All groups share one centre, and each spreads out both ways along 5 directions, with some noise.
Some rows, each with its group after it:
[-25  25  -5  25  45  23  28  22 -16 -15   4  -3 -10 -58] : Q70
[  6 -10   3   7  25  33  20 -19  19 -13  14 -15  28 -29] : Q70
[ 13  25 -39  10 -62 -33  20 -18 -11  11  23 -23  -1  -7] : Q410
[ -1  39   5  27   6  14   0 -39   2 -33  32   6  11  19] : Q70
[-23  67  -8  -5 -20  31   1 -19 -12  15   7  35 -25  27] : Q788
[  9  -3  23  46 -26  11  10  16 -17 -21 -17 -15  11  -4] : Q412
[  4  -4  42  54 -24  22  29 -15  -2 -46  23 -25  25 -16] : Q788
[  6  11  -7  30 -42   8  28   8 -18   4   6 -23  16 -31] : Q70
[-22  26  36 -48 -64  36  -1  10 -45  18 -31  10   9  -2] : Q788
[  7  -4  37  67  -5  26  33 -20  -5 -50  27 -28  26 -31] : Q788
[  5   6  -5  52 -42   9  39  26 -14  -1 -16 -28   6 -54] : Q70
[  1  46 -21  18  -4  17  10 -22 -13 -11  21  13  -2  10] : Q412
[ 25 -27  13  12  25  21  22 -27  29 -24  26 -33  46 -32] : Q412
[-22  44   9 -18 -14  41   4 -33  -2  -2  20  24 -23  -8] : Q788
[  0  22  32   5 -34  39  12  11 -28   9 -31  10  18  -7] : Q410
[ -8  27 -12  65   0  14  29  22 -10  -8 -17   1  -9 -37] : Q412
[ -8   1 -23   4 -31  -1  21  12  -6  20  -6 -26  -1 -48] : Q410
[ -2 -10  37  37 -49   9   0  48 -42  -4 -54  -9  13 -11] : Q412
[  3  -6  -7 -40  24  25  29 -23   4  20  27 -14  37 -52] : Q412
[ 15  -4  31  36  13  63  36  14   0 -11 -16   5  43 -30] : Q410
[ 16  36 -20  13 -55 -13  12 -30 -17  -1  25 -11  10  18] : Q410
[ -2  22 -16   1   5  39  18 -21  20   1  16   0  11 -29] : Q412
[-27  16  -6  29  27  12  45  24 -31 -19  10 -18  -7 -88] : Q70
[ -1 -21  33  43 -45   6  16  58 -46  -4 -59 -11   6 -28] : Q412
[  6   4  -6 -16 -21   4  10 -19   4   5  15 -16  15 -14] : Q410
[-22  54  22  -8 -23  40  19 -26 -17   6  14  18 -34 -21] : Q788
[ -8  18  17 -12 -48  34  18  21 -28  29 -37   7  12 -24] : Q410
[ 21 -10 -15  33  -3   6   3  11   3 -24 -21 -30  53   1] : Q788
[ -9  18   3 -10 -51   8  21   9 -28  17  -1 -26   6 -26] : Q70
[-10  16  -1 -21 -21  25   6   6 -10  17 -28  -1  12 -10] : Q788
[  3  18   3  28 -54  38  -8  -1   2   8 -30   7  13  25] : Q70
[ 32 -31  20 -10 -20  24  36  -5   4  20   1 -23  56 -48] : Q410

New rows, each followed by its group:
[-19  52 -42  14   1  33   1   8  -2  18 -16  34 -14   1] : Q788
[ 13  26  20  10 -45  27  14   3 -33   7 -15   6  17  -4] : Q410
[-15  32  39 -64 -56  39  -9 -15 -27  17 -13  13   1  11] : Q788
[ 22  25  25  16 -42  30  21 -12 -27   0  -3   9  27  17] : Q410
[ 11   3  30 -45 -45  33  17   6 -20  35 -23  -3  40 -27] : Q410
[ 21 -30  19  -6 -28  66   0   7  43  27 -44  -8  45 -10] : Q70
[ -7 -12  -8 -20  15  24  19   8  16  16  -6 -27  20 -53] : Q410
[-28  31  -3   9  64  33  14  -3  -3 -28  14  15  -6 -34] : Q70
[ -9  42 -46 -23   8  23   0  -3  13  39 -19  31 -10   2] : Q788
[ 13  -2  -2  54 -52   3  27  19  -5   2 -21 -21  13 -25] : Q70
[ 22  27   5   4 -67  31 -20 -37  22   1 -12  14  27  67] : Q70
[-19  20  -7  24   4   2  45  33 -42   3 -10 -22  -5 -68] : Q70
[-29   2 -19  -4  37  20   6   3  38  -3   6 -23  -5 -58] : Q410
[ 13  42 -20  70 -47 -10  24   0 -30  -6  -2   5   0  13] : Q410
[ 32  15  -2  58 -38  28   2 -27  32 -22   6  -2  26  30] : Q70
[ -8  -7  44  54   3  40  48 -10   1 -30  27 -24  -4 -68] : Q788
[-24  -4  14  12  41  53  14  14  24  -9 -17  -3   1 -49] : Q410
[  8   7  -1  10  58  17  18 -41  18 -37  55 -16  28 -25] : Q70
[ -5  15  27 -15 -37  54  17  10 -31  20 -28  13  26  -6] : Q410
[ -1 -22  26  -5  34  58  30  -3  24 -12  -2 -17  42 -54] : Q410
[ -2  30 -23  17  11   5  -2 -32  20 -27  42 -14  -1   5] : Q410
[ 27 -21 -11  37  -1   8   9  20   6 -29 -19 -34  57  -8] : Q788
[ -4  16 -25   3  21  30  17  -4  20  10  -2   6   0 -35] : Q788
[-34   4 -11 -37  33  35  -7  -3  27  -3  -7 -16  -5 -42] : Q410
[  1  40 -10  61  34   0  24 -28   1 -51  54 -12   1  -2] : Q70
[-25  42  -6  29  14  33  -9 -10   4 -27   0  15 -20  10] : Q410
[ -1   9   9  50   7  31  36 -15  10 -20  26  -9   2 -40] : Q788
[-29 -10  -3 -36  -3  22   5   9  13  13 -10 -31  15 -53] : Q410
[ -9 -23 -10   7  28  31  21   5  33  -8   5 -31  18 -67] : Q410
[ 24 -32 -18  39  18   9  21  33  16 -14 -38 -31  60 -47] : Q788
[-10  11   4 -27   3  25  -1 -18  12  -5  19  -5  12  -1] : Q410
[-24  28 -38  -9 -13  -5  -1 -11  16   0   8 -19 -23 -20] : Q410
[ -3  10  25  41  -3  25  27 -18   4 -24  27 -16   2 -37] : Q788
[ -7  35 -31  -8   3  20  -1   9   2  17 -18  15   6   3] : Q788
[ 14  16  19 -33 -35  17   7 -44 -15  -2  17   1  34  23] : Q410
[ 26  19   8  46 -21   9  23 -25 -13 -21  19  -3  20  17] : Q410
[-17  53 -26 -40   4  39   0 -24  10  26  15  33 -20   4] : Q788
[-21  49  -3   2   0  18  10 -10 -25 -22  12  16  -9   0] : Q70
[ 16   2   7  18 -23  10  19 -11  -9   4  16  -9  34  -9] : Q410
[-13  20  46 -35 -58  35  -4 -18 -33  -6  -4   1  18   5] : Q788
[-15  40   1 -10 -29  36  11 -11 -19   7   3  13 -18 -12] : Q788
[ 19 -18 -18  31  19  20  23  13  27 -10  -8 -29  46 -36] : Q788
[ -8  50 -28  24  -1  25  15 -25  -3   1  17  15  -8  -5] : Q412
[ -5  28 -24 -10  15  28  15 -36  19   9  36  23  -5 -15] : Q788
